There are 3 ways to turn a row about zero (a turn may also mirror it). The second row of each pair is the first, turned, with some noise. The first 30 pairs use one turn. New pairs use 3 turns, one after the other, and a turn may come again.
Some pairs, each with its turns in order after it:
[ 1.29 -3.04 -1.33  4.12 -0.07  4.84 -0.71  0.19 -1.23]
[ 0.78  2.29  2.30 -1.31 -1.53 -4.32  0.00  3.13 -4.05] -> (2)

[ 0.40 -0.26  0.10  0.87  1.74 -2.14  1.78 -0.61 -1.02]
[-1.04  2.25  0.92  0.18 -0.97  0.92 -0.14 -0.67  2.04] -> (2)

[-0.77  5.35  1.59 -2.48 -2.45 -0.39 -1.60 -0.69  0.64]
[-0.73 -6.18 -0.47  0.73  1.23  0.99 -1.56 -1.26  1.38] -> (2)

[ 1.17 -1.49 -5.87 -3.04 -0.98  5.33 -0.24 -0.39 -0.29]
[ 5.37  0.32 -1.52 -0.52  3.23 -5.04 -0.22  3.21  0.13] -> (2)

[-0.09  1.59  1.32  0.69 -0.53  5.87  1.88  1.28 -1.31]
[ 1.83 -1.85 -2.55 -3.53 -0.76  2.22  0.91 -1.72  2.99] -> (1)

[-2.39  0.72  1.78  0.01  2.90 -0.99  1.18 -0.05  1.43]
[-1.33  0.25 -0.30 -1.41 -1.00  0.70  2.15 -3.13  1.18] -> (2)

[-1.37 -0.33 -0.51 -1.26  5.87 -0.24 -4.58 -0.44 -1.47]
[-1.05  1.83  3.23 -0.71  5.36 -0.46  2.76 -2.97 -0.37] -> (2)

[ 5.87  0.35  0.61  1.20  0.13 -2.19  1.31  5.87  0.23]
[-1.86  4.11  1.16  0.39  1.00  1.22  4.55 -3.28 -4.78] -> (0)

[ 0.04  0.41  2.95  3.13 -1.95 -1.59  0.77  0.12  2.49]
[-2.89 -1.00 -0.64 -0.83 -3.29  2.41  0.00  0.74 -1.32] -> (2)

[ 1.13  0.09 -5.28  1.38  1.14 -1.93  0.05 -2.37 -0.51]
[ 4.87 -1.37  1.08  1.87 -1.23  1.03 -1.59 -2.24 -1.55] -> (0)

[-0.62 -0.78 -1.95 -0.52 -4.21  2.61  3.58 -1.38  1.72]
[-3.20 -4.07 -0.72 -0.31 -1.01 -0.96 -3.20 -2.38 -1.43] -> (0)

[ 5.02  1.88 -1.74 -5.87  0.09 -3.87 -5.01  5.87  2.44]
[ 0.10  4.29  1.13 -4.95 -0.36  8.76  3.40 -3.21 -0.79] -> (0)

[-0.27  0.02  3.55 -3.12 -2.55  0.63  1.01  1.10  3.10]
[ 2.08 -2.77 -3.44 -1.40 -1.23  2.56 -0.95 -1.91 -1.75] -> (2)

[ 1.39 -0.28 -0.48 -0.04  1.46  0.39  0.87 -0.20 -2.82]
[-0.60 -3.23 -0.54  0.55 -0.25 -0.73  1.14  0.07  0.43] -> (1)

[-0.52  3.38 -4.24  1.91 -1.30  1.00  0.78  1.32  0.31]
[ 0.13 -1.61  4.37 -0.31 -3.46  0.05 -1.07 -1.19 -2.04] -> (0)

[ 3.14  0.23  0.82  1.23 -1.08 -0.72  3.93 -0.35  1.99]
[-0.62 -1.60  1.27 -3.38 -1.70  0.04 -2.06  3.30 -0.14] -> (1)

[ 0.32  0.75 -1.91 -0.35 -2.65 -0.46 -0.84  5.41 -1.01]
[-1.39  1.46  2.31 -0.56  1.80 -2.04 -0.29 -1.53  4.74] -> (1)

[-1.23 -0.16 -1.48  1.91 -3.28 -0.04 -4.26  0.71  0.09]
[ 0.55  3.93 -0.04 -0.61  3.32 -2.18  1.86 -1.10  0.21] -> (1)

[-0.77  0.48 -0.63 -0.42  1.49  2.07  5.59 -1.52 -1.66]
[-0.88  1.05  1.00  2.32  1.15 -3.50 -4.92 -1.16 -0.28] -> (0)

[ 1.03  0.85  0.90  0.70 -3.97 -2.51  5.87  1.16  0.83]
[-2.71 -1.72  1.38 -1.13  3.92 -2.20 -0.27 -2.65 -4.52] -> (0)

[ 0.39 -0.63  5.87  2.23 -0.12 -1.24 -0.39  0.72  3.37]
[-2.85 -0.40 -1.01  0.91  3.34  0.39  3.81  3.83 -1.26] -> (0)

[ 4.99  0.09 -2.05  3.50 -2.43 -2.97 -2.10  0.33  0.51]
[-3.62  1.00 -0.15  0.81  1.11  1.71 -2.46  5.83 -0.61] -> (2)

[ 1.49 -1.40  3.94  1.80  0.34  1.08  3.30  2.66 -0.83]
[ 2.59 -2.62 -1.17 -2.23 -1.42 -1.48 -3.31  0.80  2.49] -> (1)

[ 0.09 -1.94  1.17  3.74 -0.75 -1.46  1.19  0.12 -0.20]
[ 1.11 -0.31 -0.36 -1.97 -0.39 -3.61 -1.59  0.34 -1.55] -> (1)

[-0.05  0.48 -2.64 -0.24  2.09  0.35  0.17 -0.15 -0.28]
[ 1.77  1.09  0.82  0.89 -1.37  0.68 -1.93 -0.41 -0.33] -> (0)

[-1.55 -5.66 -1.17 -1.09 -0.29 -1.93  5.06 -0.45 -1.60]
[-4.56 -2.76 -1.87 -0.04 -0.76 -2.24 -4.89 -1.58 -2.19] -> (1)

[-0.37  1.14 -0.01  1.86  0.02 -3.51 -0.50 -1.80 -3.30]
[ 4.04 -0.83  1.63 -0.24  2.26 -2.07  1.46 -0.36  0.53] -> (0)

[-2.50  0.00 -0.20  0.72  1.13 -1.10  0.50  4.42  3.05]
[ 1.56  1.45  3.79 -0.10 -0.80 -0.26 -2.87 -3.11  0.79] -> (1)

[-2.16  5.87  3.35  1.12  0.98 -0.91  5.87 -1.00 -0.47]
[ 1.14 -0.07 -0.43 -1.75 -9.19  0.81  0.31  0.43  0.88] -> (1)

[-3.07 -1.95 -0.52  5.87  1.27  0.34 -0.54 -2.33  2.21]
[-2.57  1.01  2.20 -2.23 -2.98 -0.65  5.47  2.45 -1.18] -> (2)

New pairs. What belongs after each?
[5.87 3.90 0.91 1.40 0.35 1.99 0.59 0.32 4.42]
[ 3.04 -2.40  0.54  3.71 -4.06  5.32 -2.10  0.57  0.18] -> (0) (2) (2)

[-0.83  0.47 -1.63  0.51  0.56  1.66 -0.34  5.42 -0.28]
[-0.21  2.32 -1.16  1.89  2.36  1.33  3.19 -3.09  0.59] -> (2) (0) (0)

[-0.55  2.22 -2.65  1.28  0.74  0.95 -3.44 -3.49  0.21]
[-0.17  1.43 -1.06 -0.69  5.11 -0.22 -1.32 -2.60 -0.92] -> (0) (1) (2)

[ 0.69 -0.99 -0.33  0.30 -0.37 -1.00 -1.03  1.61 -0.23]
[-0.89 -0.33  0.38 -0.67  1.42  0.13  1.55 -0.38 -0.41] -> (2) (0) (0)

[ 1.40  0.86  0.02 -0.32  3.39  1.36 -1.00 -0.74  0.43]
[-1.75  1.70 -1.13  1.84  0.48 -1.51 -1.56 -1.50  0.41] -> (0) (2) (1)

[ 0.70 -0.93  4.26  0.79  0.98  0.16 -1.57  0.10 -0.50]
[-0.44  2.22 -0.56 -0.83 -0.28  1.90 -0.21 -3.44 -1.34] -> (1) (1) (2)

[-1.55 -0.87 -0.62 -0.20 -0.38 -2.78 -0.10  2.80 -1.13]
[ 0.66 -3.39  0.72 -0.02  0.58  0.20 -2.35  0.06  1.37] -> (1) (0) (1)

[ 0.82 -0.95  5.87  0.03  0.75  2.05  0.53  1.00 -3.70]
[-0.15 -2.38 -0.86  2.11 -2.70 -3.65 -0.95 -4.32  2.26] -> (1) (0) (0)

[-3.76  1.53  0.83 -0.26 -0.13 -2.14 -0.04  0.89 -0.84]
[ 0.29 -0.26  3.00 -1.90  2.17 -1.60  1.37  1.30  1.12] -> (0) (2) (2)

[-0.57 -1.64  0.92  0.64  0.16 -0.38 -3.57 -4.93  2.12]
[-3.23  0.22  2.70  1.61 -1.91 -0.92  2.51 -0.80  3.75] -> (0) (2) (1)

[-0.18  0.75 -0.80  2.91  0.26  4.68 -0.28 -0.08 -0.01]
[-0.74 -2.15  1.00  3.62 -3.11 -1.24  0.42  1.09  0.82] -> (2) (2) (0)

[ 0.97  0.89 -0.25  0.93 -4.92  5.87 -1.24 -0.20  5.87]
[-6.95  0.57  3.21 -1.55  1.26 -4.32 -2.42  2.47  2.03] -> (2) (2) (2)

[-0.47 -2.66  0.64 -5.27  1.15  3.84  2.70  0.81  2.59]
[ 1.86  2.97  2.91 -4.23  1.11 -3.58 -1.04 -0.19  3.69] -> (1) (1) (2)

[ 1.89  5.87  3.06  0.16  0.01  2.15  5.45 -0.02 -0.27]
[ 6.41  2.99 -3.24 -1.75  1.84 -2.88  0.90  1.93 -1.57] -> (2) (0) (2)

[-0.32 -1.12  4.27  0.18  1.93 -1.49 -0.22  0.04 -0.82]
[-2.32 -2.04 -2.35  0.12  2.10 -1.21  1.94  0.73  1.03] -> (0) (1) (0)

[ 3.36  5.87  0.43 -0.56 -0.55  2.99 -2.44 -0.13 -0.79]
[ 1.20 -5.03 -2.43 -0.87 -4.19  2.06  2.40 -1.13  0.74] -> (2) (2) (1)

[ 0.59  1.96  1.96 -1.45 -1.65  0.25 -4.11  0.00 -0.20]
[-2.26  3.52  1.38  2.22  0.02  0.28 -0.34 -1.92 -1.00] -> (1) (2) (1)

[-1.06 -0.75 -0.90  5.87 -0.01 -1.52 -1.10 -0.62  0.07]
[-0.88  1.58 -0.06  4.88 -1.84 -1.28 -2.06 -0.59  1.77] -> (2) (0) (1)

[-1.73 -0.63 -1.82 -1.71 -2.38 -0.93 -1.40  3.02  0.81]
[-0.57 -1.09 -0.89 -1.15 -0.10 -2.93  3.70  0.46  0.25] -> (0) (1) (2)

[ 1.57 -0.58 -5.87 -1.91 -2.61 -1.59 -2.75  1.36 -0.09]
[-2.12 -2.40  1.86  3.09 -2.33 -1.47 -5.23 -0.32  0.18] -> (2) (0) (2)

[ 3.36 -3.65 -2.39  4.98 -3.20 -1.55 -0.84 -0.12 -2.15]
[ 1.93 -3.82 -0.46  0.04 -0.19 -3.04  5.46  3.36 -1.39] -> (1) (1) (0)

[-0.04 -0.10 -1.28  2.39  1.11  0.69 -2.57  0.84 -1.46]
[ 0.70  1.09 -0.07  2.80 -0.45  0.60  0.06  0.28 -2.77] -> (1) (1) (2)

[ 3.86  1.09  0.72 -2.20 -1.79 -5.44  1.69  2.35 -0.73]
[ 3.29  1.88 -0.53  1.66 -3.54 -3.27  0.55  4.04 -2.67] -> (0) (1) (2)

[-1.00  4.65 -0.33  2.30  3.83 -3.11 -1.47  1.02 -2.73]
[ 2.56 -3.73  3.06  0.79  3.93  0.04  3.28  0.75 -2.23] -> (0) (2) (2)

[-1.08 -0.42  0.75  2.49  1.71 -0.97 -2.14  0.11 -0.50]
[-2.37  0.52 -1.10  0.65  1.32  1.79  0.92 -1.91 -0.18] -> (2) (0) (2)

[ 0.82  1.98  5.87 -2.59 -1.12 -1.34  2.48 -2.02 -0.56]
[-1.56  3.62  3.56 -0.47 -4.11  1.09  3.56  0.38 -0.42] -> (0) (0) (0)

[ 1.29 -0.31  4.81 -3.98  3.39 -2.65 -0.31  0.24  2.99]
[-1.34 -4.24 -2.63 -3.72  0.85  2.46  1.20 -4.40 -0.62] -> (2) (1) (1)

[-0.83  0.31  1.38 -0.07  0.48 -1.37  1.07 -3.70  0.25]
[-0.59 -0.09 -0.10  1.66 -3.09  1.60  1.57 -1.36  1.19] -> (0) (2) (1)

[-0.47  0.41 -5.87  1.09 -2.26  0.85 -5.87 -0.02 -3.35]
[ 4.59  2.46  2.76 -1.73 -0.61 -1.09  6.73  1.18  1.77] -> (0) (0) (2)

[-4.08 -0.75 -1.25 -1.48 -1.36 -1.33 -0.54 -4.41 -1.25]
[-4.34  1.74 -2.07 -1.12 -3.88 -0.27 -0.66  0.11 -1.74] -> (1) (1) (1)

[ 0.36  2.15 -0.91 -2.41  0.96 -2.27  0.16  0.32  0.61]
[ 1.93  0.40  1.78 -0.91  1.99  2.42 -0.01 -1.17  0.06] -> (0) (2) (2)

[ 0.76  1.85  0.47 -0.50  0.37 -2.98 -1.68  2.90 -0.89]
[-1.30 -1.18 -0.74  1.11  1.59  1.80 -3.47 -0.42 -1.23] -> (1) (1) (2)

[ 1.78  4.29 -0.59  0.10 -1.13 -0.81  0.32  5.10  0.63]
[-0.30 -3.95 -3.74  2.12  1.68  0.16  2.00 -1.36  2.21] -> (0) (2) (0)

[-0.18  3.70 -3.84 -0.10 -1.06 -0.87 -1.70 -2.55  3.21]
[ 2.83  3.49  1.05  4.03 -2.89 -0.62 -1.60 -0.16 -0.74] -> (1) (0) (1)

